The rows are grouped in 4 ways, from coarse to fine. Each group lies inside one group of the grouping before and may be the whole of it. The rows also spread widely along 9 directions, which tell nothing about the answers.
Some rows, each with its group in each grouping after it:
[-15  -5 -18 -29  45 -14  -7 -25   7   9  32  -9  -5 -29  -7  18 -13  -9
 -17 -12  12   0   4 -20 -23 -15 -26  -7   1 -26  -8 -23 -19   2   9 -21
  10   4  28 -18  16  -2] | tama rilen Z506 Z772
[ 12  25  15  -9   8  15   4  -7  -3  -4  -9  15  -1 -24  -2   3  -4  -3
 -18 -12  13  -7 -10  11 -11  -1  11  -5 -16   1  -3 -19  -5  -6  -1 -10
 -12  10  14  29   5   8] | sol zak Z41 Z952
[ -2  27  29  -1 -21  16  22  -9 -21  -2  -4   6 -18 -12  -5 -20  -3 -17
 -13  11   7  18 -14  24 -26  10   6  18 -27  35   3 -28   9  -7  16   8
  -7  23  -2   0 -35 -19] | tama rilen Z729 Z404
[  5  13  -5   6  -5   0   2  17  33  -2  -4   1  -1 -13  15  -7   3  14
 -13  15   7   4   3  -6   7  -9   0   4  27 -19   9  23  22 -11   1  17
 -23  -2  23  17  -7  30] | sol mil Z33 Z145
[ 12 -19 -15  24 -30 -13 -19 -14  -9  21 -31  -8  15  38  -2  11   3  17
  15 -16 -13   9  11  -6  12  24  16  15  -8   8   9  24  22  21  -9  -7
   7  -3 -18   6  -8  -6] | sol rito Z129 Z34
[ -4  15  -6 -15 -15   7  -9   1  -3  -6 -28   6   3   3   4  18 -17  -3
  -2  -1  -2  12   0 -19   2  -4  16  -3  -1  -5   4  -6   9   9 -14 -10
  -6   8   4  43   4  27] | tama luse Z5 Z143
[ -5 -18   2  -9 -20 -10   2   7   6   7 -16  12   2  11   2  -2 -12  -5
 -14 -13  -8 -18  -6  -3  -8   6 -18  17  12  17  13   6  20  15   0 -16
  17   2  -8 -29  -1  16] | tama luse Z5 Z823
[  4 -32  -7 -34  19   9  -8  -8 -19   8  -8  18   2  29  -8  33   3  20
  24  10 -10  -4   1 -16  10 -20 -17  -5 -11 -16 -23 -17 -23  13  16 -18
  34  -1  26  22  17 -13] | sol mil Z33 Z365
[ -3   3 -24 -15 -16  10  -6  -7 -36  26 -36   2   5  14  -5  21 -38  -1
  -9  -5  -4 -13  13  -7  -3  -3   8 -15   1   8   0  10   1  13  -7 -15
  28  -5 -14  -5  -4 -13] | sol zak Z65 Z446
[ 14 -39  30  -6  -3   4  12  34   9 -13  -7  33  -3  40  14 -13  26  18
  23  19 -21 -14 -11   6  21   0  -9   6  13   7 -14   9  -4  -3   7  -4
  21  -6   0  10   3  -1] | sol mil Z335 Z107
[ 14 -21   9  16  36 -20   8 -32  17  18  34   7   4 -12 -17 -11  29  11
 -16 -35   6 -25  -9  31 -27  17 -36  25 -17   9  -9  -5  -8   1  25 -24
   6   9  13 -46   0 -29] | sol zak Z65 Z118
[ -3   7  12   7  -1  -6   3  10  11  -3  20 -10 -15 -21  12 -32   3   4
  -2  10   0  17   2  14  -3   7   2  10  -2   6   5  -1  17 -12   2  19
 -10   2  -5 -14 -20  -1] | sol zak Z41 Z933
[-15   7  -2 -24   9  -2  -8 -23 -28   9   2  -7  -8  -6  -9  15 -21 -15
  -2 -18  -4  15  -1 -12 -20   9   8 -14 -32   7  -3 -35 -11  12 -13 -16
  12  10 -14   4   3 -15] | tama rudel Z469 Z269
[  4 -18  -6  -2  13 -12 -14 -18  12   9  15  -6   1  -4  -2   4   8  13
   3 -11   1   8   1  -8   1  -2 -14  13  -6 -16   1  -8   2   7   8  -6
   3   1  18  -2   4   5] | sol rito Z298 Z858
[ 21  10  29  -5 -29  23  24   9  -8   5 -31  36  -5   1  -6 -12  -1  -2
 -25   1   6 -29 -21  31 -10   0 -10  19  -5  35   4  -6  12  -4  19  -5
   7  12  10  -4 -16   2] | sol zak Z661 Z393
[  6  14  -6  14 -14   2  21 -11  19  21  -9   6  -1 -11 -11  -3  -2  -1
 -33  -3  12 -18  -4  15 -30   7 -24  19  17  15  12  20  24   0  22  -3
  -7   9  16 -26 -24   1] | tama rudel Z469 Z736
[  8 -12  18  -8 -16  -2  -8 -10   9 -12  -9  10  -2  10  -8   7  18  11
  16  -2  -7  21 -13  -7   3   4   5  30 -18   5  -1 -19  10  12  10  -4
  -5  19  20  32  -4  17] | tama rilen Z729 Z873
[ 21  -8  34   0 -13   5  14  23  12  -9 -16  34  -2  10   7 -18  16   4
 -10  -7  -4 -26 -20  21   3   7  -3  11   4  21   1   3   6  -4   2  -9
   4   5  -2   2   1  11] | sol zak Z661 Z554
[ -1   7  33  -4  -6   1  11  19 -14  -9   2  12 -14  -5  17 -30 -11 -21
 -13  -9  -1  -5 -14  17  -9  11  14 -10 -14  23   6 -20  -3 -12 -18  -2
   5   1 -30 -14  -4  -7] | sol rito Z836 Z100
[-12  -7  23 -43   2  11  19   1  -8   6  15  20 -23 -27  -8 -10 -19 -17
 -29   6   8 -16 -23  10 -29 -14 -43  14  -7  24   5 -43   2   1  28  -6
  24  11  21 -46 -10   3] | tama rudel Z469 Z736
[ 13 -39  39  -3  13 -11  11  15  17  -9  19  30  -7  10   8 -29  27   0
  -3 -17  -7 -26 -25  19  -2  10 -24  17  -1  15  -4 -14  -8  -4   6 -18
  18  -1  -7 -32   9  -1] | sol rito Z298 Z858
[  0  16 -10   1   1  21  12   3 -23  14 -13   3  -7   5   4   4 -14   1
  -4  26   9   7  10   3  -3 -11   6 -15   5  -2 -10   5  -4 -11   9   5
   6  -1   7  19 -17 -21] | sol rito Z129 Z34
[  8 -12   8  -3 -14  19  10  15   2   0  -1   9 -19  14   1 -12  16  31
  27  55  -6  23   5   9  18 -21 -17  22  11   2 -13   6  15  -8  38  30
   9   7  33  22 -34  -7] | sol zak Z661 Z393
[ -1  14   2 -19  10  19  17  10   0   6   2  13 -12 -26   4  -9 -19  -2
 -24  20  15 -13  -1  10 -12 -21 -17  -5  17  -2  -3  -2   2 -15  18   4
   6   0  24 -10 -10   2] | sol zak Z41 Z952
[ -9  13 -16   7  -4 -14 -19 -19  -5  16   8 -27  -2 -19   1  -5 -17   4
  -6 -11   1  23  13  -2  -5  10  12   2 -14  -2  11   1  17   4 -10   8
  -8   3  -8  -9 -13  -1] | sol zak Z65 Z118
[ 22 -13   4  35  12 -10  18  -6  25  -1  -6  16  12  34  -6   2  42  15
  12  -7  -7 -11   0  10 -10  20   2  13  14   0 -18  34  -5  -1   8 -21
  -7   8   1  18  -3 -21] | tama rilen Z729 Z873
[  6  -5 -24  21   7 -17  -9 -30   5  28   5 -19   8   0  -9   4   4  16
  -2 -19   0   3  17   8 -13  16  -6  12  -6  -4   2  20  13   9   7  -6
   1  -1  -1 -22 -10 -21] | sol zak Z41 Z933
[  0   7  23   5   8  -3   6 -25   1  -4  18   3  -9 -13 -11  -8  19  -1
   2  -9   2  21 -13  16 -20  13 -10  26 -38  18  -4 -35   3   2  18  -5
 -11  24  13  10 -13 -11] | tama luse Z5 Z823
[ 15 -11  13  -6  10  17   4   2  -1  -6  -5  22  -5  14  -6   7  21  22
  21  17  -4   3  -5   7  11  -9  -2   7  -7  -1 -22  -6 -10  -3  20  -4
   6   8  26  40  -3  -8] | sol zak Z65 Z446
[  3  22   5  16  -8   2   4 -22 -25  16   1 -14  -9  -6  -6 -14  -2   2
   0  -1   0  20   5  22 -15  15  10   6 -32  21  -1 -11   8  -3   5  10
  -2  13 -14  -3 -29 -36] | sol zak Z661 Z393
[-23   9  -8 -21  26  -4 -12 -13 -20   9  36 -25 -19 -33   4 -10 -25  -2
  -1  11   4  30  12  -5  -8 -11  -3 -12 -19  -9  -5 -29  -6  -6   1  12
   7   3   3 -14 -11 -16] | sol zak Z65 Z118
[  7  28  11  20 -38  19  26   2 -11   8 -38  16  -2  12  -5  -8  -1  -5
 -13  14   3   0  -5  23 -17  13   6  18  -2  34   5  12  25  -1  15   1
  -9  15  -3  15 -34  -9] | tama luse Z5 Z823
[ 22   8  22  30  16 -22  -2 -19  13  -3   2   6  15   4   1  -6  32   0
  -6 -53  -3  -8 -12  17 -13  41  24   1 -35   8   1  -5  -6   2 -26 -25
 -23  10 -25  15  17 -13] | sol mil Z33 Z145

New rows. What belongs after each?
[ -5  32 -40  -3 -22   1  -4 -42 -20  41 -37 -16  13 -15 -21  35 -44 -16
 -43 -23  19 -10  14  -9 -35   3  -2   2  -2   4  19  11  18  16   4 -20
   3   7  10 -16 -13  -4] | tama rilen Z506 Z772
[  8 -26   1  -9  12 -11  -4   6  25   3   6  12   7   6   6   4   9  15
  -3  -7  -5 -17  -3  -7   7  -5 -20   6  15 -14   0  11   2   3   6 -10
   9  -7  19  -7  13  16] | sol mil Z335 Z107
[  1  -9 -20   9  23  -1  -5  17  19  -5  11  -7  -4  15  18   3  10  25
  28  34  -4  23  23 -21  21 -18   8 -19  34 -42 -18  32  -6 -12  -2  13
  -3 -11  16  41  -1   1] | sol rito Z836 Z100
[-13  -2   2 -23   7  -4   4  20  -3   5  10   1 -11 -22  16 -20 -31 -14
 -25  -1   1 -15   1   2 -10  -6  -9 -13  15   4   8  -2   4  -6 -10  -1
  18 -10 -15 -45   1   5] | sol zak Z41 Z933
[  5   0 -34  15 -24   2  -7  -1   6  24 -26 -15   9  23   4  16  -7  29
  11  27  -6  15  26 -16  15  -7   3   5  26 -18   5  46  28   6  11  19
   0  -8  16  21 -23   4] | sol mil Z335 Z107
[ -6  -3  22  16  36 -19  14  -7  22 -11  49  -3 -13 -16   3 -30  32   0
   3  -4  -2  16  -7  17 -20  15 -18  15 -14   5 -12 -16  -4 -11  12  -1
 -13  14   1 -13  -9 -19] | tama luse Z5 Z823
[  1 -19  -3  14 -21 -20   5  19  19  18  -3  -4   0   4  13 -31 -11   5
 -19  -6  -7 -23   6  12  -3  13 -14  16  34  15  21  40  35   2  -3   5
  13 -11 -23 -64 -16   7] | sol zak Z41 Z952
[  4  -8 -19  14  18 -16   4 -16  11  11  -1  -2  11  15  -5  13   9   4
  -2 -15  -3  -7  10  -9 -16  11  -1  -3  14 -12 -10  24  -6   6  -4 -23
   5   2  -5  -3   6 -17] | tama rilen Z729 Z873
[ 20  -4   6  11  -4   5  -2  -7   8   0 -16  14   5  16  -3  11  16  16
  10  -3   2   2  -2   3   6   2   8   8  -5  -6  -6   7   1   2   6  -8
  -6   5  17  38   0   4] | sol rito Z836 Z100
[ -7  -4   6 -16   2   3   0  17  -1  -2  12   0 -17  -8  13 -18 -10   6
   3  22  -5  11   4  -2   7 -13  -6  -4   7  -2  -3  -7   4  -8   2  14
  11   0   3  -4  -9   1] | sol zak Z661 Z393
[ -7 -11  28 -21 -17  -8  -2  -2  -2  -3   7   7 -14  -9  -3 -14  -5 -10
  -8 -15  -9   3 -21   5 -15  15 -10  20 -24  29  14 -36  14  11  -1  -5
   8  14  -9 -25  -7  11] | tama rudel Z469 Z736
[-11  11  16 -15  -7   6  -2  17  -6  -8   9  -1 -19 -21  13 -23 -16  -2
  -4  16   0  18  -3   5   4  -6   8   1  -6   9   4 -17  10 -10  -4  17
  -2   5  -2   1 -15  10] | sol zak Z65 Z118
[ 10   9  23   2  19  -3  14  10  34 -18   8  25  -1 -12   4  -8  20  -6
 -18 -18   4 -18 -19   5 -16  11   0  -4   8  -1  -4  -3  -7  -8 -10 -19
 -19  10   6  17  14  18] | tama rudel Z469 Z736
[-10   9 -13 -21  20   0  -6  -8  -6  -4  -1  -4  -1  -5   2  20 -15  -7
   0   1   0  15   7 -26  -8  -9  14 -20   1 -21 -11 -11 -16   1 -13 -13
   2   5   5  28  12   2] | tama rilen Z729 Z873
[ -1   6 -25  -7  12   5  -3 -16 -11  21  -5  -5   0  -5  -2  19 -22   2
  -9   2  11   0  14 -10  -9 -15  -5 -15   5 -18  -4   6  -7   0   5  -7
  11  -4  16   5   0  -9] | sol rito Z836 Z100
[ -3   3  -8 -12 -17  13  15  23   0   3 -35  22   2  18   6   9 -20  -4
 -14  15  -2 -20   2  -8  -4 -11  -4  -5  33   4   0  23  10   3   0 -12
  14  -2   1   8  -2  16] | tama luse Z5 Z823
[  4   2  18  12  -4   7  25  17  13  -6   2  15 -14  13   3 -19  20   6
   5  25  -3   6  -6  13  -7   7  -4   8  14  14  -9  12   9 -11  13   8
  -5   8   2  11 -25 -11] | tama rudel Z469 Z269
[ -5 -15 -10  19   6 -32 -17 -27  12   4  20 -26   2  11  -2  -2  17  11
  21 -15 -13  33  13 -12  -6  23   9  17 -13  -8   1   7   9  13  -6  -2
  -6   9 -12  -1  -8 -13] | tama rilen Z729 Z404
[ -3  30  13  -6   7  19  17  25   3  -9   5  11 -16 -27  15 -21 -13  -5
 -20  26  12   1  -3  12  -4 -14   6 -13  15   0  -5   0   1 -25   2  14
 -11   3  10  12 -14   7] | sol zak Z65 Z118
[ 15   3  -7   9 -13   9  -7  -6   6   5 -23   3   8  18   0  18  13  27
  17  14  -4  17   8  -8  15  -1  12   7  -1 -13  -5  16  11   4   9   8
 -11   3  24  52  -9   7] | sol mil Z335 Z107
[  1  14  15  15   5  -9   3  16  31 -12  21  -4 -10 -24  22 -33   7  -2
 -15   0   7  10  -5   4   0   6   8   1  12  -8  10   5  14 -19 -12  14
 -26  -1  -2   1  -7  20] | sol rito Z298 Z858
[ 14  -8  13  -2   3  10  -4   7   0 -10 -12  15   3  25   6  10  21  22
  28  13 -11  14  -1  -7  20  -1  14  -4  -8 -10 -17  -2  -9   0   1   0
  -2   2  13  58   4   1] | sol mil Z335 Z107
[-19 -10  -2 -24  -8   1   0   4 -13   5   7  -8 -20   1   3  -6 -15  -1
   9  31  -6  24   5 -11  -2 -13 -12  10   5   3  -1 -13   9   2  16  12
  19   4  10 -13 -22  -6] | tama rilen Z506 Z772
[ -9  -2  -7 -19  16   6   1 -20 -28  11   4  -1 -10  10 -12  17  -7   0
  12   7  -7  15   4  -8 -15   0  -4 -11 -19   1 -17 -23 -17   8   7 -10
  19   9   1  11  -6 -31] | tama rudel Z469 Z736
[  6   3  28  22   0 -14  13  -8   8  -6   5  10   0   2  -1 -21  22  -9
  -7 -27  -6  -3 -14  23 -21  32   2  18 -22  28   1  -9   6   1  -4 -16
 -10  16 -21  -6  -7 -13] | tama luse Z5 Z823
[-23  21 -34   3  18 -13  -9   1   2  18  22 -36  -9 -31  16 -10 -35  -1
 -16   9   6  18  29 -13  -6  -6   7 -24  21 -22   6  23  10 -10 -15  16
  -4 -10 -10 -22 -13  -5] | sol zak Z65 Z446
[ 11 -34  -5   0 -20 -17 -15 -25   4  24  -4  -4   4  12 -15   3   7  23
   7 -15 -10  -2   1   5   1   8 -28  40 -13  13  10   1  25  22  22  -3
  20   6  13 -33 -12  -2] | sol zak Z661 Z393
[-21  28 -16 -24  -5   1 -20  -7 -10  10   7 -24 -12 -45   6   0 -44  -6
 -21   5  12  26  10 -14  -5 -15   8  -7  -8 -10  16 -17  17  -2  -8  16
  -7   3  10  -3 -11  23] | sol zak Z65 Z118
[  2  14  22  18  -3 -11   8   9  19 -13   4   4  -6  -1   9 -22  15  -8
  -6 -13  -5   7 -10   6 -11  28  20   0  -3  13   4   4   9  -6 -21  -3
 -22   9 -23  12  -8   4] | tama rudel Z469 Z269
[-11  26   4  13   4  -8   6  -1  16  -9  22 -18 -13 -23  11 -23   1  -6
  -7  11   5  32   5  -1 -14   7  15   3   3  -5   4   1  12 -13  -5  17
 -26  11  -2   8 -21   1] | tama rilen Z729 Z404
[ -9  20   5   0 -13   6  19   8   6   2   1  -1 -13 -18   6 -19 -14 -13
 -25  18   9   4  -1   7 -21  -4  -5   9  18  11   9   7  17 -10  11  11
  -6   8   5 -18 -27   2] | tama rilen Z729 Z404
[  6 -17 -10  -7   9  -8  -6 -15  25   0   0   6   7   7  -9  20  14  15
   5  -3   0   3   2 -16  -3  -7 -13  18  11 -19  -6   7   2  11  15 -14
   0   9  33  16   6  14] | tama rilen Z729 Z404
[  8 -16   6  34  -1 -24   0   5  23   2  16 -10  -2  13  14 -27  21  13
  11  -5  -9  10   7   9   4  19   5  11  10  -1   5  27  14  -5  -7   8
  -8  -4 -17 -13 -12  -7] | sol rito Z836 Z100
[ -2  15   6   5  -4   5  17  -1  -3   5 -11  11  -2  -1   0  -4  -5 -11
 -17  -2   3  -8  -4  12 -21   7  -5   3   1  17  -1   2   6  -2   5 -10
   0  10  -5  -2 -11  -7] | tama luse Z5 Z823
[-10 -13   3  -2  -3 -15  -8  19  14 -13   0   2  -1  14  16  -7   2   2
  13   1 -17  14   3 -17  10   7   8   0  11  -4   0   7  10   6 -19  -4
   1   1 -16  13   6  18] | tama luse Z5 Z823
[-10  14 -30 -12 -11  -3 -22   2  -2  12 -19 -16   4 -10  13  13 -40  -5
 -16  -5   4   9  16 -30   6  -8  18 -20  17 -24  15  13  13   5 -26   0
   0 -11  -6  10   5  27] | sol rito Z298 Z858
[  6  25 -31  27  -1   7   3 -18 -19  26 -22 -14   7  14  -6  13  -8  12
   3   6   1   8  26   5  -7   9  23 -15   3  -4 -11  35   2  -2  -1  -1
  -3   0 -10  24 -20 -35] | sol zak Z65 Z446
[ -6  -5  -6 -25 -17   2  -6   4  -4   3 -26   9  -1   7   1  16 -21  -6
  -7   2  -4  -4  -1 -19  -1  -7   1   2  11   0   6  -2   7  11  -3 -12
  14   2   8   8   3  20] | tama rilen Z506 Z772
[ 14 -13   0  10 -11   5  -1  -7   0   9 -10   4  -1  19  -7   0  19  27
  22  13  -8  13   6  11   8   4  -1  22  -6   5  -9  11  13   5  20   6
   4   5  13  17 -19 -13] | sol zak Z41 Z933
[ 16  -2  19 -27 -18  28  18  36   8  -7 -33  46  -6   3   7   0  -9   5
 -19  22   5 -34 -18   7   8 -26 -15   3  28   8  -1   6   6  -7  16  -4
  15   0  27  14   0  30] | sol zak Z661 Z554
[ -8 -18 -25  10   2 -20 -25 -28 -12  24  12 -31  -1  10  -7   3  -2  23
  24  -1 -13  31  23  -6   4  11   1  12 -17  -5  -2   7  13  15   4   7
  11   1  -7 -11 -17 -24] | sol zak Z65 Z118
[  8   2  15   2  -7   5  11  23   8  -5  -4  13  -8   1  12 -21   3   6
  -3  12  -4  -5  -4  10   6  -1   1   1  13   7  -2   9   8 -10  -1   7
   1   2  -3   3  -9   4] | sol zak Z661 Z393
[ 13  15   7   1 -29  15  11  -7   3   7 -36  22   2   8 -14  14   0   1
 -16  -3   6  -9 -12   6 -14   7   1  16  -1  19   6   3  18   8  11 -11
  -7  14  16  24 -14  13] | tama rudel Z469 Z269
[  2   6  31   5 -41  -9   4  28  18  -6  -4   4 -13 -18  18 -46  -8  -6
 -24  -5  -4  -4 -15  19   2  14   2  24   6  30  31   3  41  -6  -9  20
  -9   5 -18 -36 -21  31] | sol zak Z661 Z393
[  6   4  -3   1   1  12   3  -9 -10   8   3  -2 -11   3  -5  -1   7  20
  17  28  -1  24   9   6   4 -10  -4   9  -8  -1 -13  -3   4  -5  23  16
   4   8  21  22 -23 -20] | sol zak Z661 Z393
[-23 -10 -10 -20   5 -12   3  20   7   3  15 -10 -15  -9  15 -13 -24 -11
 -11  19  -3   3   9 -16  -6 -12 -15  -6  32  -7   5   8   8  -5  -1   5
  17  -7  -3 -37  -8   6] | tama rilen Z506 Z772
[  3 -29  -4 -10 -27   5   0  26 -21  11 -39  18   4  45  11   5 -18   3
   7  10 -16 -18   4  -8  17   0   5  -8  22  11   1  22   6  10 -10 -11
  36 -14 -23  -7   0  -2] | sol rito Z129 Z34
[ -6   0  12  15  20 -17  -6  -2  24 -18  35 -14 -14  -1   7 -16  32  14
  30   8 -11  45   3  -9   3  16  15   4 -12 -11 -11  -8   2  -6  -8  14
 -24  12  -1  35 -10  -4] | tama rudel Z469 Z269
[-21 -12 -12   7   2 -29  -9  -4 -14  10  11 -24  -4  17  11 -14 -13  -9
  10 -14 -21  18  15 -10  -8  24   9  -7  -4   8   4   6   7  11 -28  -8
  17  -2 -50 -31  -5 -22] | tama luse Z5 Z143
[  2  20  18  11 -29  17   9  10 -27   1 -18  -1 -14   8   8 -23  -3   3
  12  23  -7  25   2  21   2  13  29   3 -19  27  -1  -3  16  -8   0  20
  -4   7 -22  19 -34 -21] | sol zak Z41 Z933
[ 10 -10  10 -16  -8   5   0   2   9 -11 -23  24   6  16  -3  16   6   2
   1  -6  -4  -8 -11 -11  -1  -2   4  11   4  -1  -4  -4  -2  10   1 -20
   5  10  14  29  10  20] | tama rilen Z729 Z404
[  7   9  -3  41  15 -22   6 -12  16  13  20 -15   3  -9   3 -24  15   6
 -12 -21   1  -2   9  21 -16  28   5   3  -1   6   2  27   9  -8  -6  -2
 -15   2 -20 -24 -14 -25] | sol zak Z65 Z446
[  6  23  12  29 -10 -28 -18 -23   3   3   5 -23   3 -17   5 -20   5  -4
  -8 -45  -4  22  -1  11 -10  41  35   5 -40  14  18  -7  18   4 -33   0
 -27  11 -36   2  -6  -2] | sol zak Z661 Z554
[ -4 -24 -20 -14   4 -15 -13 -16 -11  27  -4  -7   7  14  -4  17 -16   7
  -4 -17  -7 -10   9 -11  -5   0 -18   0  -4  -6   3   3   2  18   0 -15
  29  -6  -3 -33   8 -11] | sol mil Z33 Z365
[-13 -10 -20 -23   2   6   3  -5 -12  14  -7   3  -6   7  -5  16 -20   2
  -1  18  -2   2   8 -13  -8 -18 -26   4  13  -5  -6  -2   4   9  17  -8
  25   2  16  -8  -8  -3] | tama luse Z5 Z143
[ -1 -12  -3  -9 -17 -13 -10 -10  -2  19  -1  -6  -3  -9  -4  -7 -17   2
 -16 -17  -3  -7   0   4  -6   4 -18  19  -7  13  18  -4  21  13   4  -1
  17   2  -3 -43  -8   6] | sol zak Z661 Z393
[  2   0   8   7  41 -21  -8 -12  38 -10  47 -11  -5 -29   8 -12  31  16
   3  -7   6  21  -2  -2  -2   1  -8   7 -12 -26  -5 -15  -3 -11   3   8
 -28   8  26  12   7   8] | sol mil Z33 Z145
[ 10  -5  44   5 -23  11  17  41  -7 -21 -15  24 -14  21  20 -39  15   3
  17  19 -16   3 -13  25  14  16  23   5  -3  30  -5   0   8 -13  -8  11
   2   2 -30  15 -17  -6] | sol zak Z41 Z933
[ 11  18  14  42  -5 -11   4 -34  -5  15  11 -15  -2  -8  -6 -24  19  -2
  -8 -24   6  17  -4  31 -22  36  11  19 -37  22   7  -8  12  -4   3   2
 -20  13 -17 -10 -27 -34] | sol rito Z298 Z858
[  3  18 -18  -3   2   8  -7 -16   3  13  -6  -4   2 -19  -7  13 -11  13
 -10   4  12   7   8  -3  -4 -11  -1   4   0 -13   0   5   9   0  11   2
  -9   6  29  20  -8   9] | sol zak Z65 Z118
[ -6   5 -20 -10 -10  -9 -26   3  -4   4 -14 -16   2   0  12   9 -24   8
   5  -4 -10  19  17 -26  15  -2  23 -15   4 -17   7   9  12   8 -28   6
   2  -5 -11  20   6  19] | sol zak Z661 Z393
[ 18 -17  31  18 -17   7   9   4 -25   0 -19  20  -2  42   0 -12  25   7
  24   0 -15   4 -10  22   7  25  16  12 -27  31 -12  -7  -3   1   2  -8
  12   7 -24  18 -13 -33] | sol rito Z129 Z34
[  1  21  16   5   5 -12 -22  -8  19 -18  24 -18 -11 -32  10 -17  12  11
  10  -6   0  45  -2  -4  10   7  25   8 -29 -11   6 -25  13  -6 -15  21
 -35  15   9  39  -4  22] | sol zak Z661 Z393
[ -4  20 -25  10 -36  16  -3 -18 -46  34 -34 -18  -3  17 -10   8 -28  10
   7  23  -3  23  22   9  -4   4  17   4 -14  19   1  15  21   7  11  15
  13   4 -12   6 -42 -34] | sol zak Z65 Z118
